There are 4 ways to turn a row about zero (a turn may also mirror it). The second row of each pair is the first, turned, with some noise. The first 40 pairs use one turn. New pairs use 2 turns, one after the other, and a turn may come again.
(in the rows, 128 means zero)
Known pairs, each followed by its turns in order:
[144  97 129  95 128 113 113 130 149]
[137 148 134  81 139 146 139 108 126]
Z704

[107 131 153 154 106 142 106 116 111]
[107  83 136 117 123 131 130 125 113]
Z202

[144 186 129 151 156 152 131  96 124]
[127 140 178 124 156 132 174 148 137]
Z428

[128 117 123 135 103 124 173  66 164]
[ 94 120 168 118  91 131 183 132 139]
Z704

[171 167 150 115 135 115 182 181 152]
[ 53 120 141 138 111 163 127 131 184]
Z428

[ 69 103  91 153 152 133 128 165  89]
[120 100  66 149 130 143 191 132 155]
Z202

[126 116 117 128 102 113 168 109 135]
[153 110 114 137 131 117 133  80 133]
Z178

[139 128 155 127 153 196 118 116 185]
[110 191 126  76 143 142  90 128  94]
Z178

[ 52 166  96  91 133 134 135 135 140]
[109 159  81  85 135 177 159  95 122]
Z202

[117 147 140 139 127 142  83  83 101]
[121  81 112 126 121  75 128 106 125]
Z704

[149 118  60 140 136 147 149 143 135]
[144 175 115 154 170 120 150 124 152]
Z178

[ 74 107 184  77 133 133 128 110 116]
[102  75 132 110 128 174 116 113  77]
Z178

[161 162 147 142  78  93 140 120 102]
[135 141 169 113 121 151 111  80 175]
Z428

[125  79 159 143 121 118 141 116 153]
[151  78 104 129 121 136 111 135 145]
Z428

[121 164  85 114  96 136 122 112 113]
[139 128 135 149 126  95 148 137  75]
Z704

[172  76 119 117 151 166 149  60 108]
[162  80 123 181 163 107 184 101 124]
Z428

[184  70 190 147 153  81 151 155 116]
[166 136  97 183  51 131 105 141  75]
Z178

[148 145  78  76  97 155 143 118  85]
[128 129 160 128 167 116 210 114 119]
Z178

[120 116 126 144 127 111 114 125 182]
[121 146 144 102 106  90 142 116 150]
Z202

[186 147 115 172 115 138 131 125 111]
[166  97 180 163 131 142 119 130 137]
Z202

[141 169 115  89 131 152 123 136 109]
[114 126 168 123 162 107 155 143 110]
Z178

[ 89 148 118 126 112  99 166  97  74]
[153  85  87  91 167 166 111 145 138]
Z202

[120 103 112  98 145 122 125  92  69]
[117 119  98 137 184 139 123 175 131]
Z202

[161 159 108 120 126 106 133 112  87]
[130 152  93 134  89 110 135 129  95]
Z704

[129  91 172  97 158 132 125 165 137]
[162 122 107 106 149 182 107 109 160]
Z704

[ 92 130 141  75  87 154 119  67 124]
[175 145 103  97 123  60 157 116 150]
Z428

[182 115 110 136 116  38 145 150 108]
[112 235 111 126 101 124 123 100 131]
Z704

[183 131 113 160 123 112 120  84 151]
[ 87 152 123  87  92  90 144 149 138]
Z704

[ 85  59 150 108 181 148 149 150 111]
[149 104  82 187  79 126 132 171 105]
Z428

[ 72 118 156 135 140 160 113 117 122]
[ 90 107 106 104 109 139 162 144  97]
Z202

[141 105 128 107 133 141 110 186 119]
[136 133 101 134 135 134 153 177  97]
Z178

[140 144 137 143  96 115 124 119 119]
[138 102 149 121 135 129 103 113 127]
Z202

[133  86 109 135 180 129 122 173 124]
[ 97 117 103 168 117 155 126 146  83]
Z428

[ 97 139 154 107 130 104  95 151 106]
[135 162 114 101  75 141 127 130 115]
Z428

[121 136  94 131 148  90 188 115 133]
[102  87 181 151 106  96 114 137 124]
Z428

[124  75 108 106 133 119 160 133 117]
[143 125  96 169 140 154 158 101 106]
Z178

[ 87 151 131  86 120 100 163 138 112]
[140 136 127 179 134 163 165 105 107]
Z704

[124 107 132 161  94 124 102 148 148]
[107  96 140 127 103 104 131 105 152]
Z202

[ 88 114 111  84 197 143 108 135 111]
[122  82  99 121 159 174  95 109  81]
Z704

[ 90 129 130 125 148 176 132 114 169]
[108 150 128  91 167 153  92 106 122]
Z178

New pairs. What belongs after each?
[ 73 179 106 140  99 174 142 121 126]
[145 148 141  90 171 172 155  89  87]
Z202 Z178

[ 88 147 125  94 127 143 140 122 106]
[142  99 127 136 122  78 120 132 139]
Z428 Z178

[152 134 127  67 129 160 108 160 122]
[156  90 160 174 149 145 122 147 108]
Z178 Z178

[116 148 155 107 113 129 142 122 135]
[150 120 111 131  97 135 143 106 109]
Z178 Z428

[166 115 168 112 124  58 142 131 169]
[155 188 145  82 112 188 127 113 119]
Z704 Z202

[109 152 115 117 126 122 133 187 116]
[116 125  92 129 121 106  90 154 131]
Z704 Z704

[123 169 109 121 128 187 130 127 130]
[122 115 141 158 153 103  80 141 136]
Z428 Z178

[135 139 121 143 140 152 194 157 146]
[127 122 113 109 134 153  86 186 113]
Z428 Z428

[ 58  85 155 167 109 128 155 125 109]
[142 115  53 133 157 130 180 111 121]
Z202 Z178

[131 107 141  66 112  83 141 121 112]
[160 106 132 103 142  88 103  90 149]
Z428 Z428

[148 134 112 147 143 201 151 143 154]
[ 95 147 187 140 143  93 115 159 110]
Z178 Z178

[114 125 149 142 124  79 109 131 150]
[ 84 115 111 131 139 141 165 139 123]
Z704 Z704

[142 173  62 147 176 128 132 124  87]
[107  93 152 182 156 153 173 168 147]
Z202 Z428

[139  97  92 122  94  98 111  58 114]
[105 138 148 166  62 129 150  85 104]
Z428 Z178

[110 119 142 189 144 116 133  97 162]
[108 139 100  71  93 105 151 115 142]
Z704 Z202

[140 118 140 113 102 193 126 102 146]
[151 122  91 133 106 126 145 127  70]
Z704 Z178

[130 111 139 136 134 128 115 136 103]
[126 140 115 142 146 137 113 124 153]
Z178 Z428

[150 119 112 143 160 114 170 120 118]
[172 110 118 143 132 156 106 152 137]
Z428 Z428

[103 132 125  94 134 155 147 120 107]
[117 130 122 152 126 169 156 124 130]
Z202 Z202

[ 90 100 130 147 123 168 108 103 180]
[ 65 147 139 102 176 133 152 115 126]
Z178 Z178

[101 127  94 143 116 152 113  98  93]
[136  89 123 139  74 158 143 130 145]
Z704 Z178

[110 122 178 122 133 107 153 113 186]
[102  90 113 143 137  92 135 182 157]
Z704 Z428

[119 153 146 146 125  95 135  86 126]
[154 135 104  93 118 160 124 108 122]
Z202 Z704

[118 165 122 140 134 121 187 100  73]
[194 117 118 108 123 142 137 121 187]
Z704 Z178

[156 132 127 137 127 142 119 150 130]
[129 136 135 137 139 107 139 162 120]
Z428 Z428

[156 133 156 166 139 141 165 108 142]
[142 144 139  86 150 152 159  99 138]
Z178 Z428

[155 100 141 123 133 114  94 112  72]
[134  91 117 122  72 156  96 127 138]
Z178 Z202

[142 142 129 133 120 113 170  77 117]
[116 139 131 102 114 147 149 114 184]
Z428 Z704

[163 137 142 108 124  91 156 124 154]
[124 105 137 152  88 119 150 117 158]
Z178 Z178

[131 145 142 133 124 117 104  90 180]
[103 104  91 144  84 112 149 118 125]
Z428 Z428

[138 125 113 110  98 157 106 111  80]
[146 162 126 121  78 101 127  91 132]
Z704 Z704

[120 136 163 152 133  97 150 147  82]
[113  98 175 136  88 140 110 114 109]
Z428 Z202

[102 163 131 158 157 152 128 104 119]
[ 99 139 141 118 106 111 136 122  76]
Z178 Z202

[108 134 114 110 136 106  86 174 162]
[160 114 135 154 148 127 122  99  69]
Z428 Z704

[ 74 103 102 135 157 131 108 100 132]
[104 106 128 132 110 199 122 111 127]
Z704 Z178

[103 159  84 135 124  91 126 140  76]
[ 92 128 106 174 107  75 103 115 119]
Z704 Z704

[147 158 118 176 128 134 111 106  81]
[126  91  96 135 102 110 145 142 179]
Z704 Z178

[184 137 130 135 153 111  95 142 184]
[129 166 110 181 170  85 143 117 105]
Z178 Z704

[ 91  78 158 129 107 129 145 133 124]
[111 120 116 113 171 146 105  89 109]
Z428 Z428

[123 141 164 152 114 148 171 148 159]
[ 88 149 141 141  96 108 168 153 118]
Z178 Z178

[111 123 154 116 119 106  81 101 164]
[144 143 105 110 108  69  98 123 113]
Z178 Z428

[129 158 112 120 150 133 100 139 138]
[135 123  91 126 141 156 132 121 109]
Z428 Z202

[115 138 124 141 140 141 143  77 100]
[169 122 116 140 121 118  78 121 132]
Z704 Z428

[114 119  95 172 150 124 118 151 127]
[149 173 122 142 125 166 134 130 111]
Z428 Z428

[ 93 109 107 178 164 170 136 103 131]
[171 127  73 124 105 139 100 163  94]
Z704 Z428

